There are 3 nested groupings, the coarsest first. Each group lies inside one group of the grouping before and may be the whole of it. The rows also spread widely along 12 directions, which tell nothing about the answers.
In the rows, 128 means zero.
Known rows, each followed by its group in each grouping:
[ 36 166  72 100  91 175 100 180 174 165 125 107 135 196 105 122 102 142
 131 165  84 104 132 123 122]
kug q299 niku
[114 135 103 139  85 143 117 140 152 154 148 105 120 108  87 119 139 121
 136 135 111 151 144 114  86]
raf q788 ven
[134 161 152 114 109 147 178 109 170 114 136 165 198 142  80 141 118 162
 145 135 100 158  92 122  74]
kug q299 Puru
[142 165 118  99  65 172 117 116 130 110 124 109 190 129  53 130 113 134
  95  97  67 127 132 126  99]
raf q890 nulig
[139 123 121 113 135 132 125 135 136 154 115 133 145 145 101 114 122 151
 148 145 132 125 128  91 134]
raf q890 kuf
[156 128 115  97 151 100 107 113 117 148 129 136 148 134  85 149 106 153
 126 128 108 128 136 125  89]
kug q674 gori
[ 63 141 137  85 115  76 143 168 182 159 152 164 159 204 161  74 156 161
 181 120 132 154 120  92  81]
kug q674 zibu
[ 92 166 112 126 122 149 123 152 164 141 141 137 156 169  91 133 106 161
 138 149 106 145 128 126  82]
raf q788 tir
[171 142 113  99 115 130 114 106 100  87 125 118 217 160  80 115  94 129
  86  99  79 113 144 132 119]
kug q299 Duzuf
[ 94 199 117 110 115 186 122 122 166 105 104 105 133 172  88 126 116 132
 119 131  40 163 135 114 114]
raf q890 Momor
[162 148 125 174 138 141 134 138 136  70 167 151 190 151  96 130 119 108
 138 153 137 178 126 130  68]
raf q890 Momor
[153 162 152  77 111 133 134  94 144 118 103 144 158 127  90 122 153 143
 128 112 108 147  89  67 143]
raf q788 ven
[108 167 164  92 173 128 146 118 154  97 116 154 112 163 148 153 161 116
 178 164  82 189  84  89  83]
kug q674 gori
[109 121 128  67  96 133 149 113 148 149 149 147 174 128 113 149 135 126
 129 153 120 108  76 129  74]
kug q674 gori
[153 105 166  56 144  91 163  94 138 138 104 155 181 161 131  96 134 151
 148 100 110 125 108  97 133]
kug q674 gori
[120 162 148  81  85 109  88 156 168 118 145 176 143 187 105 139 160 123
 141  76 101 192 119 140  55]
raf q890 Momor
[167 137 118  94  93 151 114 112 197 102 147 213 195 186  56 168 115 113
  91 105 154 155  84 190  97]
raf q890 kuf
[ 99 125 156  65  77 127 180  98 159 145 131 113 143 136 131 101 155 113
 145  83  39 161 125 142  57]
kug q299 Duzuf
[113 146 129  32  96 109 142  65 145 135 138 130 150 121 125 116 169 108
 102 109  91 121  78 108  93]
kug q674 zibu
[100 152 111 108  80 118  81 162 154 118 140 120 127 171 120 108 155 102
 141  97  81 168 157 118  85]
kug q674 zibu
[117 145  85  83 124 132 124  82 195 124 135 155 141 167 103 114 143  97
  93 137 143 130  82 127 152]
kug q299 Puru
[151 131 114 101 177  77 123  67 128 118 142 123  89 103 140 114 180  81
 135 146 130 164 107  80 111]
kug q674 gori
[142 159 121 109  12 152 124 120 118 117 171 121 197  53  71 129 183 111
 117 134 142 119  68  70  80]
raf q890 kuf
[140 128 116  67 100 101 106 103 107 142 150 120 154 117 111 113 157 114
 102 109 123 109 108 104  97]
raf q890 kuf
[101  83  91  53  71  83  96 137 106 165 154 101 149 137 156  71 170  85
 116 111 144  72 118  91 132]
kug q299 niku
[ 98 128  88  60 103 147  59 155  96 166 111  88 126 149 108 137 114 125
 107 142  90  75 134 106 132]
raf q890 Momor
[ 95 214 105  97 120 159 106 118 113 118 141 100 148 125  85 156 122 148
 105 166  66 128 101  91  71]
raf q890 Momor

New rows, each followed by its group in each grouping:
[140 123 120  94 195 107 135 108 159 141 125 174 159 186 107 147  91 155
 132 157 138 131 109 144 111]
kug q674 gori
[136 120  93 146  82 140 118 144 121 135 166 110 178 107  80 136 109 122
 125 149 118 122 146 136  63]
kug q674 zibu
[ 93 193 127  83 104 125 148 106 148 143 160 132 168 125 100 121 145 161
 122 141 103 135  83  89  62]
raf q890 Momor
[114 182 113  90  75 117  96 127 133 138 151 125 136 100  85 144 168 134
 126 125 101 145  99  83  68]
kug q299 Puru
[130 167 133  80  90 143 111 130 157 118 132 165 179 166  80 145 135 142
 116 109 109 144  95 122  94]
raf q890 kuf
[128 140  90  80 146 142 119  60 133 123 118  90 127 136 105 106 122  93
  73 128  83 113 124 125 146]
raf q788 tir
[137 183 128  80 148  73 118 103 169 135 140 188 137 157  95 135 162 159
 136 116 148 170  82  86 102]
kug q299 niku
[133 171 105 147 160 150 158  92 116  84 139  97 188 127 103 108 101 134
 117 180  91 126 126  88 106]
kug q674 zibu
[189 133 153  91  90 129 126 105 126 109 138 169 195 112  57 184 125 136
 124 106 103 150  98 146  56]
kug q674 gori
[144 129 151  80 109 108 108 136 123 101 127 153 166 155 126 132 158 110
 149 113 110 149 104  95 101]
kug q674 gori
[156 114  96  67 137  70  99  97 158 182 144 173 140 143  96 108 145 143
 106 118 205 110  96 101 147]
raf q890 Momor
[127 147 130  90  98 127 126 117 144 131 148 144 160 129  88 163 130 133
 128 123  87 147 108 142  47]
kug q674 gori
[107 205  88 115  77 147 112  95 166  92 146 105 149 127  82  96 162 102
  95 111  79 157 117  89 116]
kug q299 Puru
[ 95 138 108 105 125 118 142 119  93 151 163  80 143  94 133 120 132 128
 135 173  90 104 117  92  61]
kug q299 Puru
[108 161 107  62 114 128 133  64 150 135 130 115 115  94 117 125 179  97
 110 155 111 121  65  73 128]
kug q674 gori
[139 139 103  43 184  85  97  73  72 151 126 100 134 132 110 144 104 143
  83 129  77  84 124 120  99]
kug q299 Puru
[143 149 123  91 133 133 106 121 123 122 121 144 145 131  96 165 134 130
 132 156 116 131  89  97 109]
kug q299 Puru
[133  93 115 105 133 127 148  94 133 158 110  84 111 118 135  69 144 101
 137 132 111 123 143  87 157]
raf q890 Momor
[152 125 101 121 116 118 110 149 150 161 140 168 196 164  69 117 100 178
 125 137 184 106 123 110 134]
raf q890 kuf
[130 136  85  95  93 142  76 128 139 152 140 128 120 114  70 181 123 113
 105 146 115 124 118 144  83]
kug q674 zibu
[143 134 138 101 141 116 158  94 138 126 131 133 161 137 106 122 123 137
 135 125  92 146 121 120  87]
kug q299 Puru
[109 147  94 101 120  97 140  95 123 149 164 105 177 119 121  66 141 143
 105 141 143  94 113  72 117]
raf q788 tir
[108 156  89  95 120 119  93 138 152 140 145 142 165 181 101 105 122 142
 107 130 142 113 120 112 125]
raf q890 kuf
[114 134 109  90 101 139 120 120 125 138 134 104 157 129 102 130 122 122
 120 137  83 114 125 119  93]
kug q674 gori
[104 132 163 115 105 144 192 109 165 116 140 121 116 122 142 121 167  90
 177 132  57 202 114 131  45]
kug q299 Duzuf
[144 143 110 131 138 135 112 109 144  93 129 112 122 157  98 125 124  89
 119 108  62 179 160 150  92]
kug q299 Puru
[206 144 138 126  92 121  91 134 124  93 131 161 194 134  58 135 136 133
 123  92 138 163 130 103 113]
raf q890 Momor
[133 173  99 135 122 114 117 109 175 127 138 139 134 128  81 110 149 138
 135 130 127 168 127  87 116]
kug q674 gori
[154 154 124  79 111 114  79 133 128 141 127 155 153 145  76 153 133 150
 118 111 125 136 112 106 104]
raf q890 Momor
[120 132  95 111 112 105 132 114 207 194 135 156 114 144  78 110 132 158
 137 118 146 155 131 130 116]
kug q299 Duzuf
[ 73 198  87  98  90 172 119 112 179 125 128 112 135 150  99 103 150 119
 107 152 100 129  95  82 142]
raf q890 kuf
[ 96 116 123  58  80 152  90 170 176 148 120 168 142 206 116 142 134 112
 132 116 124 126 101 149 120]
raf q890 kuf
[ 93 154  96  88 150 160 143  90 169 132  92 102 138 173 114  94 107 133
 113 153  77 112 126 100 169]
kug q674 zibu
[126 150 108 105 105 109 136 103 169 138 144 140 165 129  95  99 147 137
 127 126 135 136 109  94 115]
kug q674 gori
[124 155 130 155 136 125 107 185 149 112 154 165 153 174 113 139 134 139
 174 164 148 178 121 102  73]
raf q890 Momor
[118 126 129  40 147 104 132  82 149 161 139 154 114 141 131 145 154 111
 115 140 131 128  70 130  92]
raf q890 Momor
[105 150  95 108 148 131 113 133 172 114 133 150 152 204 113 117 112 121
 122 140 116 142 124 133 123]
kug q299 Puru
[158 139 102 140 122 121 115 119 112  98 157 127 169 110  98 127 139 104
 122 155 142 136 112  94 100]
kug q299 Puru
[136 177 113 112 139 140 104 112 125 105 138 130 150 136  85 152 125 132
 108 149 100 144 108 109  95]
raf q788 tir
[ 93 160 120  57  99 119 115 126 177 180 119 148 133 165  88 136 129 173
 128 103  88 133 114 124  95]
kug q299 Puru
[170 134 109 105  69 117  72 120 161 126 120 149 111 114  71 131 180  92
 125  89 137 170 121  95 140]
kug q299 Puru
[107 124 140  66 110 136 129 131 136 121 118 131 156 177 146 101 149 105
 135 123 104 124 101 102 128]
raf q890 kuf
[ 98 134 107  86  68 147 109 158 173 174 148 156 174 165  76 147 108 160
 119 124 125 115 113 154  80]
raf q788 tir
[106 185 102 102  87 135  94 131 151 110 122 107 152 153  95 100 147 126
 119 108  76 142 136  81 127]
kug q674 gori
[139 152 141  90 103 140 123 124 138 121 120 137 175 151  89 129 125 147
 124 109  88 141 121 112 104]
raf q788 tir
[115 123 142  74  95 141 148 128 168 172 130 165 129 123  91 176 138 142
 158 150 120 143  77 135  72]
kug q299 niku
[137 197 116 107 166 133 128  85 138 131 115 125 117 119  68 165 116 163
 123 150  68 161 117 104  88]
kug q299 Duzuf
[106 152 144  89  61 116 162 126 192 120 152 168 186 161 119  91 171 125
 151 101 123 164  88 105  91]
kug q299 Duzuf
[138 105 130  57 123  90 141  98 134 169 142 152 150 132 108 135 135 138
 128 117 125 118 100 133  82]
kug q299 niku
[144 114 117 124 114 123 154  99 134 139 162 120 178 117  93 109 114 128
 115 122 116 133 136 144  71]
raf q788 tir
[126 177  91  88  53 118  83 135 126 132 163 139 193 106  69 136 151 144
 101 136 145 101  88  77  96]
kug q674 zibu
[106 200 108 100 144 119 103 121 134 124 121 118 140 152  97 125 125 166
 126 143  81 140 127  72 111]
kug q674 zibu
[124 166  90 100 109 130 109 113 151 111 125 129 183 168  92  88 127 134
  99 120 120 114 118  85 164]
kug q299 Puru
[ 98 178 127  97  98 132 155 117 155 125 143 135 164 130 114 114 157 138
 142 150 108 144  81  78  94]
kug q299 Duzuf
[108 156 101  96 138  92 119 115 159 113 155 137 173 194 121  87 124 128
 107 101  99 141 140 133  93]
kug q674 gori
[103 171 113 109 120 118 120 156 164 143 142 161 183 179  92 129 110 183
 142 142 125 134 119 107  85]
kug q674 zibu
[142 119 119  99 111 102 127 113 118 148 150 122 152 113 101 124 134 129
 128 118 109 130 130 122  74]
kug q299 Puru
[107 130  85 124 125 129 115 115 141 177 129  86  85 106 109  94 147 120
 136 153 122 130 145  83 133]
raf q890 kuf
[115 172 118 100 159 119 126  97 145 109 130 129 110 138 126 129 159 111
 136 157 105 161  94  79 113]
kug q299 Puru
[121 166 163  60  67  89 164 105 142 147 136 139 188 113 110  84 179 173
 151  83  96 139  92  51  90]
kug q299 Puru
[ 91 155 164  87 118 128 170 131 101 135 119  83 155 132 140 102 135 158
 173 129  27 139 134  75  66]
kug q299 niku
[162 141 112  60  95 109 114  95 111 138 132 134 211 139  66 127 102 158
  80  88  97  91 122 131 107]
kug q299 Duzuf
[ 57 200 117 107 155 106 159 116 126 119 162  89 167 163 143  87 118 162
 134 146  41 141 142  97  36]
kug q674 zibu
[123 151 126  87 136 112 110 138 122 156 131 137 153 154  95 133 114 170
 132 127 111 126 128 107  85]
raf q890 nulig
[125 148 114 118 114 105 147 105 146 123 156 122 180 131 107  87 137 136
 128 121 110 140 132 100  91]
kug q674 gori
[173  94 151  91 140 164 160 100 109 103 123 149 185 134  93 190  91 108
 127 156  91 125  92 173  74]
kug q299 niku
[150 139 107 113 171  86 145  89 143 140 148 149 168 143 101 105 117 155
 122 137 146 132 118 107 110]
kug q299 Puru
[165 138  99 122 128 103 112 110 148 127 160 169 176 128  72 149 120 137
 114 142 167 137 110 130  88]
kug q674 zibu
[109 118  95 110  97 140 124 125 144 108 145 109 176 159 123  93 128  86
 114 134 108 115 129 126 117]
kug q674 gori
[169 142  88 152  97  46 101  95 134 138 195 115 120  76  82  82 180 107
 115  73 136 186 171 111  49]
kug q299 Puru
[130 135 109  69 102 132 122 108 146 144 130 142 171 152  82 140 114 136
 103 118 105 110 104 140 106]
kug q299 niku
[135  99  93 108 197 112 144  87 186 166 140 166 136 188 105 125  82 135
 105 148 158 128 126 183 119]
raf q788 tir
[148 167 118 135 135 109 152  91 147  86 148 131 193 144 101  82 131 135
 122 121 112 158 134  92 106]
kug q674 zibu
[136  99 110  96  83 118 125 126 133 130 155 133 193 137 113 107 134 106
 120 124 138 105 114 126 103]
kug q674 gori
[113 184 169  78 160  66 191  64 194 132 142 172 126 144 135  97 184 157
 164 100  98 211  93  85  62]
kug q674 zibu
[149 126 114 128 146 148 123 112 160 145 118 148 100 107  84 180 130 119
 152 185 139 155  97 115 112]
kug q674 gori
[100  97 149  82  71 131 178 128 165 115 123 132 194 168 166  50 170  93
 163 117 121 125  97  81 147]
kug q674 gori
